The rows are grouped in 3 ways, from coarse to fine. Each group lies inside one group of the grouping before and may be the whole of it. The rows also spread widely along 9 directions, which tell nothing about the answers.
In the rows, zero is written as 128.
Known rows, each followed by its group in each grouping:
[125 142 121 133 130 144 123 133 109  83 117 104 129  92 100  93 123 156
 154 119 133 143 116 107  92 155 127 142] => K_437 K_833 K_136
[104  88 132 153 107 110 162 140 133 112 156 139 117  99 131 106 143 133
 141  87 148 115 118 132 132 110 124 140] => K_213 K_955 K_952
[116 104 151 120 106 130 136 122 138 165 129 135 109  95 104 138 111 122
 139 139  89 118 153 135 128 127 109  99] => K_437 K_833 K_32
[117 157 109 117 109  88 128 127 123  63 130 148 127 148 150  74 163 151
 183  64 183 182 148 131 144 154 174 158] => K_437 K_582 K_304
[110 129 118 131 137 144 111 131 133  87 155  98 136 111  93 119 156 153
 122  89 140 168 108 122 109 156 125 127] => K_437 K_405 K_846
[112 109 137 124 139 138 136 130 129 144 126 116 131 104 107 127 132 161
 111 107 144 111 120 126 103 133 107 114] => K_946 K_932 K_636
[113 148 135 137 123 159 139 139 146 127 142 131 114 139 118 135 145 149
 101  99 124 136 106 139 114 147 100 124] => K_437 K_405 K_226
[ 98  68 148 127 117 117 117  80 146 155 163 117 126  83  90 145 144 110
 144 118  85 147 156 133 154 129 142  88] => K_946 K_343 K_550
[133 114 125 145 123 119 125 111 131 152 140 142 141 136 130 153 127  88
 117 142 124 133 140 137 173  95 139 120] => K_213 K_955 K_984
[122 173 133  70 103  92 123 147 137 169 101 141 106 179 156 157 124 108
 134 114 142 142 168 132 134 139 110 128] => K_213 K_364 K_210
[104 181 147 120 112 158 156 117 143 145 116 154 112 150 139 122 133 156
 109  78 157 118 134 138 112 149 108 140] => K_213 K_364 K_42
[126 105 109 119 135  84 132 173 115 122 123 111 142 102 110 108 113 142
 127 121 174 131 122 124 115 108 115 131] => K_437 K_582 K_668
[145 105 133 136 150 154 110 122 115 139 114 115 152  99  97 134 104 133
 125 165 118 127 130 120 115 130 121 112] => K_437 K_405 K_130
[120 119 145  74 118  89 121 128 142 135 115 163 116 173 168 131 161 130
 169  88 167 156 179 134 141 161 147 128] => K_213 K_364 K_974
[139 121 142 164  97 174 149 100 103  83 126 112  87  67 112  89 122 141
 208 150  44 110 114 105  89 155 132 145] => K_946 K_932 K_951
[145 179 153 140 128 195 132  66 123  89  97 173 127 160 160 106 148 156
 175 114 130 143 147 125 118 188 164 156] => K_213 K_364 K_974
[124  70 169 148 136 166 154 115 144 131 138 159 113 125 147 129 148 153
 138 116 131  97 125 131 112 147 119 127] => K_213 K_364 K_42
[109 198 106 137  80  97 167 137 132 117 131 167 110 139 152  86 131 132
 141  58 170 154 138 151 165 118 148 156] => K_437 K_405 K_846
[122 180 124 136 117 172 108 121 129  95 150  94 105 154 111 151 158 115
 113 123  92 155  91 115 108 154 112 144] => K_213 K_364 K_42
[ 88 134 121 139 111 107 173 157 145 151 151 141 124 111 113 105 124 154
  79  65 184 111 113 152 131  95  98 125] => K_437 K_582 K_304
[116 140 124 126 109 122 129 120 131 113 139 126 122 113 106 110 134 134
 149 112 119 152 137 131 127 137 132 129] => K_437 K_582 K_668
[114  69 132 100  90  80 145 186 123 120 145  99  66  92 130 118 142 130
 188 121  83 114 121 112  91 135  94 124] => K_946 K_932 K_951
[137 102 164  77 105 116 119 150 137 159  95 145  83 136 145 152 118 130
 188 166  70 123 174 126 101 167 103 104] => K_437 K_833 K_32
[116  99 142 168  93 148 173 113 131 119 149 156 106  75 120  86 121 139
 163 103 109 112 126 138 136 121 134 133] => K_437 K_405 K_130
[123 145 107 132 102  93 142 173 136 120 150 134 103 149 139 128 143 119
 119 110 136 141 106 142 140 108 114 139] => K_437 K_582 K_668
[116  95 143 146 139 142 143  87 139 172 134 156 164  87 100 121 109 139
 107 110 154 127 160 148 160 111 142  99] => K_437 K_405 K_846
[139 105 133 122 156 144  88 144 133 112 136 108 131 151 115 166 159 133
 114 150 116 152 109 121 111 154 115 108] => K_437 K_833 K_32
[146 175 117 134 156 129 127 143 116 139  88 155 165 178 161 140 119 139
  87 128 201 124 127 132 136 119 127 146] => K_213 K_955 K_952
[149  92 151 108 149 146 108 141 130 110 109 132 120 150 141 142 144 157
 164 160 110 132 138 120  91 174 118 121] => K_437 K_582 K_304

New rows, each followed by its group in each grouping:
[156 121 154 148 156 179 141 117 118 117  82 159 144 122 139 108 107 181
 151 159 138 104 134 125  88 160 124 135] => K_437 K_582 K_668
[135 138 133 133 140 153 126 116 117 139 106 123 135 119 119 130 122 148
 122 139 126 116 123 123 109 137 120 122] => K_946 K_932 K_636
[145 147 102 195 128 130 147 133 109 123 135 142 149 113 123 116 111 107
  86 138 160 123  91 139 174  69 143 140] => K_437 K_833 K_32
[135  65 143 187 144 161 131  87 148 152 177 156 148 126 113 158 149 106
  87 151 107 123 116 154 182  94 143  98] => K_437 K_582 K_304
[128 124 133 105 126 114 123 143 138 149 121 142 126 143 135 141 129 131
 130 121 137 146 150 138 135 140 122 115] => K_437 K_405 K_846
[ 90 179 129 120 102 144 140 113 149 112 148 135 114 126 109 106 154 159
 128  54 139 166 135 140 123 164 126 131] => K_437 K_405 K_846
[115 178 139 102  74 128 138 121 134 156 122 127  81 135 129 144 114  96
 156 125  76 131 154 127 127 135 107 132] => K_213 K_364 K_210
[106 102 135 128 112 124 114  80 144 147 171 125 131 114  98 148 152  85
 124 108 108 157 152 136 173 116 148 106] => K_213 K_364 K_974
[132 107 141 172 117 161 171 150 138 130 145 157 103 119 142 120 130 145
 116 123 118  97  93 144 120 119 104 134] => K_437 K_405 K_130
[161 125 115 167 126 135 132 130 106 114 120 133 135 106 130 119 103 106
 149 168 110 132 119 126 150 106 145 140] => K_437 K_405 K_846
[ 86 161 106 131  81 106 146 145 147 135 177 114 102 115  96 121 143 113
 100  66 126 155 110 147 150 107 111 126] => K_437 K_405 K_130
[113 192 109 138  94 134 131 126 132 130 148 112 111 123  92 130 122 110
 109 122  93 151 114 137 135 114 110 130] => K_437 K_582 K_668
[126 154 143 104 130 144 116  99 133 123 106 150 136 146 127 117 135 158
 154 115 137 153 165 132 119 171 141 124] => K_437 K_582 K_304
[ 92 123 144  91 113 113 135 126 147 173 129 131 127 119 110 140 123 132
 119  93 140 127 164 135 123 129 103 107] => K_213 K_955 K_984
[125 113 120 145 123 111 148 146 128 133 137 140 134 108 126 113 120 132
 122 109 159 130 126 139 145 108 129 130] => K_437 K_405 K_846
[146 106 116 148 135 136  99 100 105 102 140 100 137 105 106 130 143 108
 155 156  91 151 121 110 140 128 153 121] => K_946 K_932 K_951
[131  96 154 143 139 161 137 114 139 160 125 150 129 113 120 142 120 137
 115 148 107 110 133 136 127 133 115 106] => K_437 K_833 K_136
[138 152 114  92 133 116  96 160 108  97 101  97 132 131 116 118 125 143
 159 132 140 162 132 108  94 162 121 138] => K_437 K_405 K_130
[110  45 127 162 144  99 157 149 136 123 169 138 146 106 134 117 154 133
  97  71 215 110 101 135 151  87 132 131] => K_213 K_364 K_210
[170  91 135 124 185 142  77 110  98 125  83 115 187 129 122 154 110 123
 142 197 142 135 151 103 118 140 143 121] => K_213 K_955 K_952
[131 104 114 152 117 107 140 164 138 125 162 145 115 143 146 134 152 112
 111 112 142 137  99 146 158 103 126 131] => K_437 K_405 K_130
[120 177 113 119  97 109 130 153 132 143 131 129 102 143 126 138 124 108
 115 121 113 145 124 135 140 120 111 130] => K_437 K_833 K_136
[119 103 148  76 141 116 123 145 123 127  86 124 137  97 117 101 111 183
 178 109 160 137 174 115  77 179 118 118] => K_437 K_405 K_846
[110 128 137 160 125 143 162 105 150 136 150 178 137 139 136 112 147 152
  99  79 171 127 129 159 159 117 141 126] => K_437 K_582 K_304
[130 163 114 128 125 127 131 163 129 128 134 121 105 168 146 148 154 132
  98 117 129 130  93 131 119 129 104 133] => K_946 K_932 K_951
[125 118 129 123  93 106 141 161 110  89 120  98  78  90 133 104 124 134
 202 135  79 124 114 105  85 149 115 147] => K_946 K_343 K_550
[ 91 171 114  96 121 104 107 105 126 138 126 107 160 117  89 123 126 126
 113  80 169 169 163 124 138 131 132 122] => K_213 K_955 K_952
[ 99  74 104 103 137  40 138 206 116 135 133  96 150  92 115 112 117 136
 105  83 225 118 121 119 115  85  99 132] => K_213 K_955 K_952
[115 178 114 128 141 123 148 164 127 104 108 147 138 150 145  94 139 181
  99  67 220 136 107 132 109 144 121 151] => K_437 K_833 K_136
[135  87 149 162  93 140 166 138 121 141 131 138  92  86 135 129 101 106
 166 168  63  80 122 126 118 103 102 134] => K_213 K_955 K_952
[134 114 144 128 150 145 126  95 123 153  99 144 166  97 100 115  99 154
 132 144 146 124 162 131 122 133 133 110] => K_437 K_582 K_668
[114 129 134 131 101 133 146 124 130 144 134 123 101 104 116 124 128 133
 138 117  97 114 125 130 119 126 112 122] => K_946 K_932 K_636
[156 170 104 150 151 153 102 127  93  56 111  98 149 139 127 112 139 129
 138 136 161 156  93 100 110 145 149 169] => K_213 K_364 K_974
[128 153 123 109 134 124 115 121 114 154  95 119 151 103  96 123  91 131
 121 140 142 139 154 121 124 127 124 116] => K_437 K_833 K_136
[146 151 139 167 125 187 136  88 111 105 108 137 133  92 110 102 103 143
 163 151  93 131 132 122 117 149 143 137] => K_437 K_405 K_846
[115  97 134 123 147 106 149 157 140 136 123 154 148 129 139 108 137 170
 110  75 210 128 133 141 129 131 122 123] => K_437 K_405 K_226
[116 134 117 129 134  95 149 156 114 148 104 119 141 100 125 113  99 145
 107 111 181 110 120 126 118 104 113 131] => K_946 K_343 K_550
[110 127 113 144 136 120 126 100 110 112 137 104 169  80  87  95 120 127
 116  88 191 145 131 115 145 105 152 136] => K_213 K_364 K_42
[143 114 125 167 118 158 119 100 120  97 150 120 124  97 107 123 133 109
 161 152  76 152 120 123 145 132 150 130] => K_437 K_405 K_846
[135 128 132 130  97 129 129 134 141 106 148 156  89 162 158 132 165 118
 169 118  91 157 129 140 145 153 139 135] => K_437 K_405 K_130
[138 232  79 139  92 115 112 119  92  86 121  96 116 133 117 106 128  98
 149 125 106 173 112 112 146 120 153 160] => K_946 K_932 K_951
[129 123 148 115 122 156 124 132 138 113 124 139 106 139 133 127 147 153
 161 122 103 141 133 128 100 177 118 126] => K_437 K_405 K_130
[112 183 140  69  91  99 147 155 143 160  91 160  94 159 149 120 116 155
 156 102 132 135 173 142 106 160 101 128] => K_437 K_582 K_668
[165 129 127 113 171 137  84 100 105 133  86 126 167 151 133 148 130 133
 139 172 137 149 153 113 132 151 155 115] => K_946 K_932 K_951
[105 157 100 119  73  99 115 130 117  75 162  78  96  81  76  95 137 106
 187 108  74 181 127 114 122 135 134 142] => K_437 K_582 K_668
[113  40 135 136 130  94 141 150 149 146 166 142 129 109 124 133 150 124
 121 100 151 132 130 144 157 107 124 102] => K_437 K_405 K_226
[165  65 126 154 164 139 102 126 104  95 130 109 141 119 130 138 150 126
 152 175 110 131 106 108 124 135 148 124] => K_946 K_932 K_951
[142 149 126 107 142 137  84 131 119 123 106 107 136 143 109 155 129 123
 131 162 109 160 137 116 117 154 124 114] => K_437 K_833 K_32
[136  71 136 184 156 172 119 106 125 134 157 111 155  99  95 161 131 108
  88 167 103 110  96 124 135  99 115 112] => K_213 K_955 K_952
[113  83 152 121 161 158 119 123 144 130 134 131 141 116 105 133 150 172
 111 109 147 131 127 127  99 165 113 104] => K_437 K_833 K_136
[125 117  96 129 100 100 109 178 108  37 172  61  74 115 118 113 183 118
 183 112  81 165  73  98  96 150 122 154] => K_946 K_932 K_951
